The rows come from 5 hidden closed curves, with some noise, and rows from the same curve form a group. Each curve winds through 8 dimensions. The rows are also pushed far along 5 directions, which tell nothing about the answers.
Known rows, each followed by its group:
[-312,   65, -253,  153,  -78,   86,  133,  191,  153,  -89,   14,   27,
  -11,   -8,    3, -152,  -76,  161]  H
[  11,  -38,  200, -289,  -97, -103,  180, -110, -492,   -1,  170,   99,
  546,   41,  -94,  -84, -224,  -32]  H
[-170, -156,  280,   95,  -21, -248, -173, -216,  -81, -307,  227, -287,
  265,   87, -127,   62,  -51,   15]  N
[ -11, -174, -183,  -47,  -54,  209,   14,  -38,  184,  126, -190,  100,
   91,   23,  178,  224,   42,  -17]  N
[  17, -196, -101,   67,    9, -142,  -10,  -13,  323,  -92, -194,  -75,
  -92,  250,  162,   81,   13,  -59]  G
[ 128,  103,  -26,   73,   24, -119,  105,   24,  -91,  -63, -155, -102,
   -9,   29,   41,  -99,    6,   48]  G
[-141, -188,  -75,  197,  -27,  -68,   49,  -46,  178,  -80,  -94,   48,
  -73,   97,  104,   31,   20,  176]  N
[ 220,  -70,  369, -253,   69, -137,   10, -240, -345, -143, -132,  -10,
  232,   35,  -60,   28, -124, -219]  G
[ -33,   20,    5, -191, -170,   49, -144,   -3, -148,  -21, -142,   20,
  207,  106,   31,   78, -180, -157]  G
[ 103,  -60, -299,  122,   68,   98,  -35,  140,  171,  428,  -46,  154,
 -257, -121,  159,   72,  224,  164]  T
[ 118,  160, -223, -220, -131,   43,  181,  -67,  -72,  660,  -99,  339,
 -223, -157,  216,   27,  248,   43]  T
[ 122,   22, -364,  -63,  210, -113,  200,  134,  -95,  124,  -23,  125,
 -264,  167,   65, -246,  127,  -94]  N
[ 149,   51, -117,  -28,   17,   55,  -68,  127,  -31,  -38,   -7,  -50,
   32,   23,   -3,   13,   26,  -87]  T
[ -36,   53, -160,  -23,  -76,  183,  -46,  162,   81,  -52,   48,  -25,
  100,  -16,  -30,   42,   26,  -87]  T
[ 157,   37,  -73, -126, -209,  120,  -53, -128,   -3,  376,  -31,  228,
 -271,  -45,   87,  139,  112,   44]  G
[ 105, -268,   67,  -78,  158, -400, -158, -195,   72, -285, -238, -173,
   64,  460,  186,   10,  -39, -253]  C
[  18,   -7, -162,   66,  -49,  123, -117,   25,  126,   81,  168, -141,
 -306, -124,  -87,   26,  151,   74]  N
[ 68,  -3, -66,  85,  69,  35,  17, -29, -34,  47, -36, -20,  75, -21,  44,
  50, -12,  93]  N
[-121, -160,  166,   45,  176, -155, -180, -208,  -77,  -43, -112,  -80,
   -1,  141,   76,   58,  -55,  -57]  N
[-257,  -81, -138, -248,  -66,  -89,  176,   33, -103,  -21, -104,  119,
  -74,   90,   42,  -88,  -82, -200]  H
[  52,  -58,  301, -274,   29,  -54, -279, -237, -373,  -97,  -32, -135,
  162,  162,  -94,   14, -258, -192]  G
[ 500,  230,  -41,  125,  -50, -133,   39,   37, -150,  175, -134,  145,
 -265,  -97,   44,   69,  103,  132]  G
[ -29, -253,  137, -193, -112,  121,  -75, -192,  -40,  110,    2,  202,
   15,  -54,   49,  226,  112,  -82]  H
[-166,  -53,  -43,   24,  -97,   80,  -14,   54,   61,  -12, -133,   37,
  303,   77,  124,   59, -126,   59]  T
[ 204,  125,  -95,   88,   -3,  278, -152,  114,   82,   84,   90,  -90,
  -67, -124,    8,   93,  172,   82]  H
[ 170, -229,  -61,   61,  146,   20, -122,   22,  308,   76,  -51,   94,
 -131,   43,  144,  152,  304,  -39]  G
[-151, -270,  113,  298,  175,   81, -246,   95,  667, -293,  -68, -209,
  -85,  -12,   22,  214,  127,  -65]  T
[ -45,  -47,   33,    3,    1,  -72, -170,  -43,  -38,  -69, -113,   60,
   41,  161,   91,   45,  -42,  -50]  C
[-165,   53, -261,  -60, -260,  203,   61,  142,  185,  247,  -72,  -40,
   -7, -103,   54,    7,   21,   28]  C
[ 187,   66,  -70,  -44,  102, -109,  -48,   37,  -95,  162, -245,  -45,
 -189,   99,   99,  -87,  -79,  -24]  T
[ 170,   55, -151,  309,  171, -101, -175,  206,  231, -292,  -79, -303,
 -293,   68,   48,  -43,  146,   51]  C
[ 230,   -7,   86,  -70,  194, -286,  -96,  -29, -221,   25, -282, -122,
  -72,  200,   86, -100, -185,  -98]  T
[ 105, -270,  -30,   75,   53,  -88,   48,   63,   -5, -124, -132,  -27,
  139,   46,   56,   80,  -21,   26]  C
[   6, -100,  -35,  197,   -6,   15, -136,  120,  300, -121,  -52, -360,
  -84,  -10,   -5,   17,   28,   81]  C
[ 158,   59,  237,  150,  -20,   53, -304,   89, -162,   -6,  199,    7,
  196, -147,  -69,   97,   41,  209]  G
[-160,  292,  -33, -153,   20,   88,  238,   50, -173, -107,  125, -137,
   58,  115, -158, -456, -310,   56]  H
[ 148,   54,  -64,  297,  148,  -17,  -49,  -16,   -3,  -33,   23,   15,
 -148,   14,   87,   43,  165,  241]  H
[  25,  -96, -172,   91,   47, -111,   62,  118,   84,  -35, -244,   41,
   15,  186,  169,  -60,  -70,   80]  T
[ -72,  285,  127,  -44, -234,  235, -190,  -37, -363,   60,  473, -110,
  270, -246, -187,  -28,   19,  234]  C
[ -90,  104, -416,   29, -125,  236,  219,  272,   94,  116,   17,  316,
 -143,  -71,   53, -131,  126,  166]  H
[-347, -150,  -92,   79,  -29,  -47,   73,   26,  149, -212,  -91,  -15,
  155,  118,   31,  -65, -147,   34]  H
[-128,   68,  -75,  147,  -26,  266, -122,  104,  468,  -22,   58,   18,
 -260, -133,  -44,  117,  130,  -31]  G
[ -24, -339,  280, -298, -261,   80, -326, -291,  101,  110, -223,  113,
  434,   95,  204,  515,    4, -285]  G
[ 124,  192,   13, -133,  -56,  147,  116, -171,  -55,  231,    6,   87,
   53,  -33,   20,    9,   15,    3]  H
[-379,   74, -351,   71, -198,  170,  196,  168,  177,   57,  -15,  132,
  -44,  -43,   40, -123,  -31,  162]  H
[ 243,   39,   58,  119,  119, -289,  -16,   21, -115, -152, -187, -200,
  -50,  187,   55, -121, -106,   48]  H
[ 163,  100, -353,  -54,  151,   -7,  215,  172,  -67,  177,  102,  112,
 -394,   21,  -29, -266,  154,    0]  N
[ -27, -227, -307, -130, -222, -237,  392,   42,   37,  -88,  -97,  145,
 -131,  172,   32, -102,  -64,  -24]  N
[ 171, -122,   63,   74, -125, -174,  -41,  -69,   72,  -31, -175,   10,
  -74,  -66,   58,  224,   18,   32]  N
[-111, -155,  228,   19,   26, -168,   68, -177,  -95, -101,    6, -203,
  108,  -59,  -69,   31, -132,   29]  C
[ 144,   -8,   75,  -93, -239,  131, -213,   91, -183,   61,  172,  -21,
  171, -163, -105,  110,   34,   65]  N
[ 203, -191, -119,  -95,  -85,   39,  -64, -164,  -55,   81,   16,  114,
  -61,   96,  109,  122,  207,   46]  C
[ 204,  148, -278,  -80, -267,  224,  -90,  -85,  -91,  681,   99,  323,
 -469, -323,   94,  216,  461,  116]  T
[ -87, -275,  101,    7,  -64,  -22,   68,    4,  153,  -54, -138,  144,
  103,  -10,   45,  120,   -4,  -20]  C
[-195,  177, -312,  -71, -331,  331,   79,  204,   27,  333,  -38,  234,
  125, -128,  112,   13,    2,  152]  T
[-430,  193,  184,   -5, -320,  252,  -76,  -23, -229,   62,  298,  -28,
  395, -226, -158,   -7, -184,  251]  N
[-260,  115, -109,  166, -112,  -32,  -19,  116,  221,   44,  -57, -171,
   30,  -93,   42,   20,  -23,   58]  C
[-111,  131,  -72,   43,  -43,  -49,   40,  122, -191,  -18,   18,   24,
   38,  -30,  -47, -183, -133,  149]  H
[ 234,   16, -189,  107,  155,  -89,   13,   86,  -23,  -75, -125, -185,
  -85,  144,   87, -109,   65,   39]  G
[-157,  -71,  -94,  261, -265,   54, -157,  106,  278, -142,   76, -231,
  -35, -106,  -34,  141,   36,  188]  N
[ 130,  329,   40,   56,   47, -128,   36,  -13, -362,   -2,  282, -128,
 -213,   10, -221, -304, -219,  187]  G
[-227,  -74,   17,  167,   93,  -99,   23,  -32,  302,  103,  -72,   21,
  -84,  -56,  118,   63,   88,   69]  T
[-374,   30, -254,  -69, -146,  190,   87,  134,  107,   31,   27,   80,
 -160,  -85,   10,  -34,   44,  -38]  H
[ -75,  111,  -39,  146,  -23, -132,  -84,  -41,  127,  -24,   99, -115,
 -184,   70,   22, -104,   97,  122]  C
[ -92,  199,  -86,  167, -219,  -61,   78,  141,   34,  -63,   -6, -100,
   51, -108,  -22,  -37,  -88,  171]  N
[  89,   22, -103,  145,  -31,    3, -129,   89,  122,   48, -138,  -69,
 -201,   25,   96,   13,   85,  114]  T
[ 102, -135,  -80, -193,  -38, -173,    2,    4, -248,  252,  -15,   86,
  141,   59,  105,   23,   55,  -63]  T
[-91,  95,  77, 169, 110, -44, -70,  73,  35, -16, 138,  43, 144, -38, -47,
 -24,   2,  73]  C
[  41, -137,   70, -286,  -88, -108,   78, -255, -269,  253,    4,   83,
  245,   94,   44,   20,  -73,  -80]  C
[ 136,  116,  -43,  -90,   41,  -34,   65,  -48, -227,   59,  -27,  171,
 -300,  -38,   -5,  -33,   97,  -51]  C
[ 267,  -29, -195,   29,  -81,  236,  -18,  105,   17,  218,  107,   92,
 -114, -134,   20,   84,  240,  156]  H
[-170,    5, -115, -190, -206,   70,  176,  -51, -230, -100,  100,   23,
  196,  152,  -63, -145, -169,    7]  T
[ 157,  264, -243,  369,   82,  -20,  -45,  247,  211,    6,  129, -247,
 -455,    0,  -55, -205,   57,  296]  G
[-287,  -64,  -64,   47, -110,   36,  146,  169,  113, -188,  145,   99,
  291,   68,  -40,  -95, -106,   93]  G
[  54, -112,  147,  143,  167,  -43, -190, -194,   38,  -39,  -27, -199,
  -49,  102,   51,   58,   33,   77]  N

New rows, each followed by its group:
[-171,  105, -110,  -36, -167,   25,  -34,  -60,   79,  114,   81,   84,
  -76,   59,   52,  -49,   87,   49]  C
[-108,  406,  -24,  147,  -94,  361,  -67,  249,  118,  268,  267, -104,
 -145, -517, -181,   10,  130,  154]  C
[-104, -232,   10,  -29,  197, -263,  322,  -43,   -4, -164, -289,    1,
  -79,  122,   35,  -77, -195, -186]  C
[ -73, -192,  103,   59,  -55,   -9, -116,   56,  133, -157,    1,  130,
  228,   75,   36,  123,  -14,   21]  G
[  55,    9,  -80, -138,  -96, -191,  213,  126, -353,   56,   26,   53,
   75,   26, -101, -290, -199,  100]  H
[-149,  -70,   63,  276,  162,    2,   28,   34,  269,  -93,  -27, -175,
 -226, -178,  -56,   44,   26,   56]  C
[ -10,  -34, -249,   14,   -2, -263,  217,  -32, -119,   28, -148,   60,
  -76,  150,  102,  -72,  -55,   13]  N
[-435, -300,  -39,  -57,  -82,   51,  297,   41,  343,  -83,  -30,  133,
  243,   92,    7,  -44, -140,  -51]  C
[-132, -138,  -28,    0, -157,  130,   55,  -66,  113,  148,  135,  -66,
  162, -120,  -18,   86,   50,  126]  C
[ 189,   -8,  -68,   68,  -41,  -14, -210,   45,    8,  -47, -211,  -31,
  -62,  112,   84,  108,  -38,  -25]  G
[  40,   62,   63,  133,  207, -358,   90,   58, -129, -185,   19, -135,
 -122,   36,  -21,  -80,    8,  -53]  H
[ 102,   26, -249,  114,  -37, -103,  309,  106,  190,  -34, -196,   72,
  -54,  129,  145,  -90,   19,  114]  N
[  79,  -98,  140,  -85,  -20, -186,   89, -212,  -52,  -84, -181,  135,
    9,  168,  126,   32,   -2,  -42]  T
[  38,  -66,  -47,  -40,  -60,  163,  -37,  -70, -201,  247,   37,  146,
 -138, -149,  -12,   46,  -14,  191]  N
[-553, -127,  103,  150, -112,  106,  103,  145,  280, -345,  102, -115,
  301,  -73, -111,  -15, -185,   76]  C
[  97, -210,   66, -278,  104,    8,   98,  -55, -112,   57, -225,  128,
  -15,   89,   23,   23, -113, -280]  C
[-227,   98, -130, -150,    6,   17,   44,   67,   74, -148,   77, -112,
  152,  196,  -24, -157, -102, -197]  C
[ 125, -111, -121, -120,  -19, -177,  263,  -76,  -93,  -50, -131,   61,
 -160,  266,   42, -217, -105,   -2]  G
[ -92,  123, -121,   89,   23,   52,    7,   55,  278,  -44,  -96, -238,
  -48,   29,   20,  -57,  -51,  -35]  H
[-117,  -40,   39,  -58,  120,  -56,   39, -114, -167,  118,   -6,  116,
 -139,  -26,    0,  -37,  -49,  -10]  N
[-155, -137, -202, -367, -164,   -9,  233, -137,  -43,  180, -286,  452,
  178,  128,  274,  265,   94, -365]  H
[ -34, -250, -118,  -54,  -30,  -46,   82, -191,  137,  167,  -67,   27,
   27,  127,  129,   86,   72,  -10]  C
[-207,   68,  152,  -85, -147,  136,   38, -132,   41,  157,  165,  -48,
  121, -211, -137,   26,  -76,   17]  H
[  98, -268,  -53,   62,   54,  -71, -221,  -32,  145,  161,  -79,  -97,
   -7,   26,  167,  212,  211,   -4]  T
[ -14,  138,  213,  -49,   45,   63, -176, -151,  -19,  258,  -89,  -32,
  -12, -139,   75,  118,  -16,    9]  T
[  14,  -84, -169,   98,   -7,   -7,   94,  117,  176,   24,   19,  -23,
   29,  -49,   -4,   -2,   53,   48]  H
[-129, -297,   -3,  -30,  -75,   84,   94,   -5,  279,  117, -110,  218,
   82,   -5,   78,  123,   45,  -19]  C
[-211, -116,  108,  -70,  -83,  203, -105,  -20,  157,   -3,   77,   15,
    0, -152,  -71,   94,   32,  -45]  H
[ 152,  249, -160, -185, -158,  -62,  289,   47, -333,  217, -138,  160,
   -2,  -30,   52, -175,  -15,    6]  G
[ 163,   88, -107,  127,  155, -344,  -67,   40, -288,  -81,   13, -311,
 -305,  108,  -76, -237,  -93,   68]  N
[  11,  -93, -140, -348, -312,  -49,  168,    7, -135,   89,  -38,  184,
  140,  105,   44,    3,   -6, -193]  N
[  52,  126, -316,    2, -113,  144,  144,  276,   81,   82,    0,   48,
 -108,  -33,   47,  -91,  104,   46]  H
[-188,  -22,   72,  330,   34, -120, -218,   41,  338, -123, -102, -345,
   41,  -49,   45,  131,    4,   55]  C
[-268,  261,    2, -289,  -30,   16,  177,  173, -394,   54,  285,   29,
  279,  -26, -160, -392, -173,  -47]  G
[ 393,  -67, -178,   24,   53,  -70,   74,  -32,  -54,   77, -119,   17,
 -352,  146,   59, -136,   91,  126]  G
[ 321,  298, -196, -129, -230,   15,  117,   48, -221,  511, -189,  276,
 -212, -174,  159,   21,  208,   49]  G
[  40, -240,  -88,  -58,   59, -172,    9, -168,  -66,  -31, -181,  232,
   -3,  239,  142,   97,   -3, -118]  G
[ 190,   52,  167,  189,  165, -193, -183, -110, -284,  -63,   24, -100,
 -144,    2,   39,   73,   84,  119]  H
[ 153,   -3,   19,   -6,  244, -140, -148,  -31, -197,  172, -131,  114,
 -126,   49,  108,   29,  100, -107]  N
[-263,  -98,   95,  -78,  -54,  -73,  -37, -225,  -97, -179,   27,  -68,
  262,  100,   20,  113,  -83,  -77]  C
[  49,  119,  328,  169,    5,  100, -512,   84,  -22,  -19,  186,  -65,
  104, -185,  -99,  192,   23,   86]  G
[ -67,  115,   -8,   27,   15, -208,  265,   45, -266,  -53,  189,  -33,
 -115,  -21, -116, -252,  -62,  125]  H
[  55,  -78,   72,  -34,  -97,   27, -283, -127,  -38,  284,  -85,    5,
 -216, -209,   45,  272,  154,  -51]  H
[ 132,  135,  -16,  -17,   78,  -48,   54,  -34, -122,  -43,  -72,  -91,
   15,   -6,   -8,  -36,   -2,  -62]  G
[-218, -349,  137,   73,   77,  -38, -135, -237,  497,   64, -224,  -10,
   94,   38,  266,  355,  170,  -88]  T
[  15,  257,  -17, -118,  -33, -133,  234,   13, -454,   99,   97,  161,
  214,  -21,  -30, -165, -124,   45]  H
[ 474,  205,   18, -124,  114, -191,  119,  187, -651,  179,  -47,  292,
  -73,   -2,  -44, -240,  -79,   48]  C
[ 356, -344,   72,  -15,   83,  -42, -295, -128,  -75,  174, -337,  117,
 -248,   12,  167,  275,   71,   15]  N
[ 117,   28, -135,  -31,    3,  174, -285,    0,  204,  139,  -52,   12,
 -111,   34,  137,  173,  233, -147]  C
[ 313,  -72, -169,  -52,   10, -141,  162,   13, -124,  158,  -37,   -7,
  -95,   56,   30,  -64,   70,   28]  H
[ 239,  -57,  -69,  100,   55, -271,   39, -146,   10,  174, -166,  205,
 -438,  124,  142,   16,  122,   85]  G
[ -88,  -19, -317,   -6,  122,   39,  261,  141,  134,  -69,   -8,   75,
 -104,  102,    1, -224,  -22,   -5]  H
[ -49,   75,   25,  138, -123,   43, -153,   39, -149,  -40,   74,   -3,
  -16,  -57,  -82,   23,  -64,  145]  T
[ 106,  -66,  -48,  176,  324, -175, -101, -121,   -1, -109,  -29, -241,
 -411,  114,   22,  -60,   82,   27]  H
[ -30,  224,  361,   39,   85,  170, -326, -174, -295,   84,  262, -265,
  202, -200, -171,   39, -135,  133]  T
[-137,  -49, -116,  197,  -57,   60,  103,   57,   90,   25,  -34, -130,
 -133, -185,  -20,   40,   14,  165]  C
[-104, -233,  210, -164,  222, -143,   26, -108, -121, -137,  -29,   72,
  216,  104,  -24,   37, -127, -233]  N
[ 451,   90,   26,  107,  216, -238,    6, -104, -302,  131,  -79,   27,
 -159,   16,   64,  -25,   67,  119]  N
[  56,  136,  -69,  -32, -155,   97, -158,  -29,   35,  230,   -6,  -66,
   81, -103,  153,  170,  223,   38]  T
[-460,  -35,  -92,  181,  146,   32,  130,   35,  180, -138,  124,  -85,
 -143,  -31,  -86, -161, -115,  120]  N
[ 243,    8,  142,  244,  192,  -35, -139,   45,  187,  -22,   52,  -41,
 -229, -183,  -12,  155,  254,   42]  H
[  99, -117,   13,   18,  -68,  197, -146,   55,   52,   40,  200,   12,
   -8, -182,  -95,  146,  138,   70]  N
[-419,  -19,  112,  110,   15,  155,   87,  147,  141, -366,  348, -106,
  301,  -59, -251, -125, -182,   80]  T
[-376, -533,  -10,   25,  251, -344,  275,    5,  216, -517, -272,  -10,
  157,  386,   73, -108, -319, -176]  N
[ 339,  -49,   72,  257,  286,  -87, -222,    3, -107,  -76,  103, -273,
 -255,    3, -126, -184,   -1,  272]  H
[  79,  276,   96,  121,   40, -113,  119,   17,  -20,    6,   49, -120,
 -124, -143,  -70, -115,   25,   86]  G
[ 363,  -30,  147,  219,  162,   -5, -216,   30,   -6,  194,  125,  -91,
  -83, -140,  -56,   30,  149,  226]  C
[  23,  -45,  150, -123, -101,  105,    7,  104, -240,   49,   33,  210,
  338, -140,  -54,   93,  -75,  -11]  C
[-126,  -46,  -65, -103, -167,  196,  139,  -60,  247,   96,   14,  213,
  -98,  -49,   50,   66,  150,  -28]  T
[ 106,  -70,  -71,   75,  132,   71,    4,  152,   77, -127,  126,  -30,
  -80,   18, -105,  -86,   31,   24]  T
